The first 5 rows are patterns. Each new row is the sum of 2 different patterns, raised or lowered, with some noise. Before adding, each is slid sideways (what falls off one end comes back at the other) and multiplied by a number that may be negative. Names go in the order of the patterns.
In the rows, 128 means zero.
Known rows, each followed by the names of its patterns:
139 103 111 146 100 178 112 110 138 144 111 128 129 136 135 116 122 139  73 129 117 135 108 110 153 114 155  84 124 107 148  99 134 129 138 138 148 146 105 121 119 : J_642
144 141 132 142 133 172 118 147 155 120  99 119 101 126 121 102 129 123 113  83 109 120 144 150 129 157 155 111 100 135 130 143 123 122 121 121 133 106 120  92 142 : J_631
160 114 135 122 119 103 121 125 123 147 142 119  89 157 152 119 119 134 120 136  97  94 149 121 147 133 126  98 123 125 110 124 114 120 130 153 118 146 140 114 144 : J_788
145 172 116 131 135 144  99 145 104 123 111 131 126 141 128 136 133 110 129 137  99 130 139 123 102 144 127 141 142 120 130 170  95 112 145 140 150 126 137 150 140 : J_467
137 130 135 149 133 154 145 150  94 152 108 135 168 128 165 100 122 161 116 131 126 130 122 115 128 146 123 109 149 128 103 124 127 153 134 110 121 140 138 118 139 : J_453

New rows, each followed by the names of its patterns:
 81 106  92  99  96  90  80  79  64  84  97 104  59 116  94  57  99  59 135 118  56 107  80  92  95 115 107  97  89  99 117  79  94  98 101  83  64  95  99  82  89 : J_788 J_453
142  90 134 137 106  87 120  89 125 112 104 116 114  99  83  98 110 135 129 116 150 137 102  95 130 112 127 109 106 113 110 105 112 114  84 122 119 124 118 120 116 : J_631 J_467
124 153 148 161 124 161 149 118 150  92 151 152 139 129 151 121 144 141 129 148 147 125 188 124 134 139 149 161 117 152 103 171 139 150 117 157 132 140 142 127 129 : J_642 J_788
118 126 144 116 138 132 141 137 112 125 146  72 133 132 132  98 129 148 131 159  94 132 146 123 101 148 140 153 137 151 160 121 137 151 129 115 126 156  91 177 105 : J_642 J_467
161  71 102 150 136 133 112 137 133 126 136 159  94 120 109 122  77 160  80 133 101  94 118 106 140 134 102 112 121 130  94 129 142 117  84 139 135 119 132 130 125 : J_467 J_453
103 113 139  97 100 124 117 122 121 130 123 126  92 117  96 107  91 137 106 102 131 131 131 136 113 103 134 104 108 132 128 103 127 102 107 117 112 104 124 134  97 : J_631 J_788
115 106 149 114  93 128 117 120  96 114 123 119 136 148  98  90 134 138  92 115 100 106 106  96  90 134 108 129 118 100  93 113  92 103 117  99  93 122 130 112 131 : J_788 J_467
 99 111  95 114  98 124 124  78 104  93  84 104 126 102  88 119 106 117 115  95  85 127  70  85 120 101  90 108 102 116 114 125 128  95 106  93 100  92 134  70  83 : J_788 J_467
127 146 102 105 138 136  93 117 101 148 118  88 136  77 153 103 121 127 131 114 116 127 129 120  89 119 111  60 127  94  96 109  95 144 111 157  82 115 101 116  81 : J_642 J_788
 75  78  98 100  93  89  79  88 104  83 100  99 105  97 107  99 101  96 112  88  96  72 100 124  91 120  72 102 126  77  98  84  93  88  95  95 105  97  83 109  96 : J_788 J_453
175 179 141 156 178 152 163 148 169 155 143 168 184 161 160 177 165 159 163 165 184 182 159 160 165 159 157 158 158 171 178 170 166 174 177 180 146 178 148 174 191 : J_631 J_453
135 162 146 165 130 140 125 123 143 135  89 146 125 133 151 156 145 174 152 142 171 147 146 159 193 161 163 138 135 122 131 104 161 191 137 163 112 145 167 142 150 : J_631 J_453
136 132 133 117 173 113 152 156 112  97 137  83 113 128 105 137 119 112  92 112 127 162 139 125 154 156  94 106 118 124 131 121 122 124 119 133 105 108  88 142 124 : J_631 J_467
124  99 130 117  97 138 129 124  96 137 118 104 110 122 101  89 138 129 126 104 148 120 111 132 133 128 115 104 145 112 140 112 123 105 166 106 121 132 154 119 138 : J_642 J_467
144 108 126 141 127 104 126 117 121 124 127 129 137 128 121  94 137 117 134 148 136 157  98 109 146 115 132 120 124 119 110 126 129 116  94 142 128 112 123 128 143 : J_631 J_453
 96  76 121 105  66 100  80 137 100  92  77 118 102  89  96  95  87  91 123 105 121 102 126  80 105  94  74 130 105 118  65 101 117  86  92  90 102  95  82 127 105 : J_642 J_453
154  82 133  92 118  99  86  88  87  98 135 124 103 127 160  84 169  74 150 133 111  91 138 111 116 131 110 120 152 105 161 121 154  97 138 125  81 139  91 120 154 : J_642 J_467
107  97 100  97  77  95 136 101 113  89 120 106  82 125  56 123 124  89  69 128 113  97  91  98 109 109  77 134 109 107 104 121 117  66 109  75 131 105 112  76 126 : J_642 J_788
161 160 142 159 159 174 167 141 164 142 152 154 167 151 157 155 151 152 173 147 148 158 132 149 150 158 142 151 155 155 159 167 161 161 156 140 152 167 168 139 154 : J_788 J_453
143 157 164 149 151 142 156 167 134 149 168 123 156 132 151 149 143 162 139 171 120 143 140 159 126 153 143 147 145 178 150 148 145 126 159 120 158 164 121 184 142 : J_642 J_453
144 138 166 165 146 167 151 173 158 192 164 174 162 144 165 190 146 155 156 151 131 131 150 153 187 184 151 138 201 176 139 157 168 161 164 129 125 176 157 169 162 : J_631 J_788
106 120  74 129  85  92  69 120 110 112  99 115 104  91  89  96  85 101 122  99  77 107 102 116 107  93  98 141  73  98 117 124 130  96 120 138 107 122 145  86  94 : J_788 J_467
114 127 146 167 139 122 107 112 126  97  99 143 145 115 122 107 122 130 121 123 110 156 121 166 109  95 112 108 121 122  75 137 106 103 132 154 137 148 120 132 153 : J_631 J_453
150 165 153 161 150 143 169 128 177 156 163 139 161 135 158 143 151 140 138 155 155 155 137 165 154 134 170 125 159 169 148 134 169 162 144 148 144 157 143 140 185 : J_642 J_788
152 133 131 141 142 115 106 130 138 132 116 136 125 112 129 117 136 114 127 132 141 134 130 136 156 125 143 150 125 125 129 124 111 137 106 129 144 122 124 107 122 : J_631 J_453
 99 122  97 126 120 117 121 138 110 106 113 117  81 110 122 111 105 135 109 106 140 121 111 143  93  97 132 106 113 122 117 140 129 126 133 103 116 111 125  86 124 : J_788 J_467
149 139 159 148 168 137 162 153 173 120 164 135 139 130 155 166 163 148 143 133 129 130 134 128 162 148 137 116 160 147 159 157 132 158 184 136 122 149 146 162 137 : J_631 J_467
 97 112 142 143 139 140 153 158 131 134 118 135 162 163 139 119 126 130 117 116 139 130 131 113 108 143 120 108 142 117 148 141 172 121 120 123 112 107 132 129 113 : J_631 J_788
 99 136 120 173 129 143 114 171 164 153 149 126 127 140 128  98 142 152 133 186 129 104 148 150 115 136 132 141 147 149 129 162 106 131 143 167 112 130 159 123 146 : J_642 J_788
 99 156 167 140 127 122 152 129 123 137 129 103 147 120 125 114 189 113 173 139 121 142 111 161 149 113 151 150 144 137 164 152 139 130 164 150 125 136 159 154 142 : J_467 J_453
121 132 144 179 147 133 111  93 117 106 125 122 138 124 130 108 134 127 150 152 107 150 119 155 112 129 115 123 125 124  97 138 106  88 138 142 125 157 117 113 158 : J_631 J_788
151 141 126 126 148 117 126 117 141 129 143 118 133 122 191 113 168 147  96 120 101 147 143 106 135 136 139 129 120 141 133 131 158 154 138 151 152 127 143 116 141 : J_631 J_453
119 104 110 115 104 109  79 136 107 101 123 150 135 133 131 106 147 126 119 125 160 136 125 105  99 125 101  96 154 140 118 115 116 132 115 132 115 133 137 136 140 : J_642 J_631
123 111 119 126 107 117 127 116 110 128  94 118 119 108 115 117 108 108 113 105 113 125 110 112 102 125 115 117 109 122 117 113 102 118 110 105 129 123 122 101 117 : J_788 J_467
124  90  91  88 150 154 131 145 159 163 118 112 151 137 133 133 143 111 127 158 116 131  80 144 165 154 130 142 147 170 120 153 155 113 104 109  96 116 155  91 150 : J_631 J_453
132 159 123 153 141 132 131 145 131 153 142 133 140 141 141 140 117 146 134 147 141 134 168 143 167  99 150 119 154 146 141 160 131 144 169 140 131 136 137 143 118 : J_642 J_453
 93 149 122  98 143 145 156 156 143 128 162 128 136 141 164 139 131 130 114 135 105 120 151 145 137 111 125 143 132 130 142 129 149 133 156 122 119 115 150 122 134 : J_642 J_631
114 135  99  88 101 121  99 125 107 118 125 127 110 142 107 109 142 144  86 137 114 119 106 108 117 148 114 121 124  93 161 139 118 125 133 124 159  83  91 144 126 : J_788 J_467
131 122 110 127 116  96 123 142 122 109 172 143 167 161 158 140 158 128 142 143 166 168 144 119 155 136 110 128 176 143 137 129 118 151 143 108 176 149 139 136 141 : J_631 J_467
135 160 161 131 123 114 126 121 116 119 169 137 122 116 124 139 132 124 124 137 112 161 123 119 115 148 115 146 111 150 118 119 129 150 134 145 143 135 142 149 136 : J_631 J_467
143 132 133  94 112 121 117  99 124 127 130 125 117 121 127 148 133 121 161 183  94  90 142 140 138 135 121 150 153 119 119 112  97 141 168 143 135 155 136 175 129 : J_631 J_788
130 116 113 111 130 128 114 120 126 122 116 136 125 108 128 126 149 121 108 112 127 121 116 113 131 117 115 136 138 138 142 134 107 144 111 126 151 137 149 111 113 : J_631 J_453
128 146 135 159 108 121 163 115 142 128 137 120 121 125 142 123 114 153 129 108 134 128 144 138 126 119 139 134 120 140 138 119 147 151 129 144 136 146  99 141 111 : J_467 J_453
121  66 125 103 117 130 148 140 145 132 131 143 101 129 120 150 146 114  83 111 116  97 103 152 150 115 122  93 115 130 152 106  97 148 132 147 112 101 132 140  92 : J_631 J_788
104 115  98 101 115 127 106 123 112  92 120 140  82 128 135 104 100 149 108 134 126 105 103 152  83  98 146 135 134  91 145 155 123 128 162 100 125 103 111 101 128 : J_788 J_467
 84 133 130 112  95  98 108 121 107 117 105 133 118 145 106  90 101 106 103  99  71 125  84 104 114 129 120 140 104 117 133 112 119 121 143 128  99  99  89 113  81 : J_642 J_631
 59 106 114  89  74 109  83  90  80 121  92 125  92 112  99  83 118 120  91  92 110  83 134 109 126  90 110 105 117  80  95 106  94 124  89 105 110 124 104  81 130 : J_642 J_453
137  95  82 112 104 123 115 100  91 112 116  76  99  71 139 128 113 110 130 120 148 106 133 137 107  93 105  95 117 115  64 124  94 101  87  90 123 111 128 129 132 : J_631 J_453
122 126 115 110 126 147 121 129 126 120 130 142 116 127 112 118  98 113 113 135 129 140 116  84 141 128 129 119 116 121 127 104 102 141 123 137 124 128 113 113 121 : J_788 J_453
179 188 178 179 196 184 175 206 200 160 188 163 186 199 174 196 162 160 203 176 183 174 196 172 187 186 198 180 178 184 183 168 181 191 195 181 186 179 182 189 189 : J_467 J_453
145 133 126 130 110 106 134 161  89 103 137 131 109 139 116 157 158 102 133 123 110 118 158 131 136 140 130 145 134 128 120 129 111 115 143  98 103 130 117 121 133 : J_788 J_467
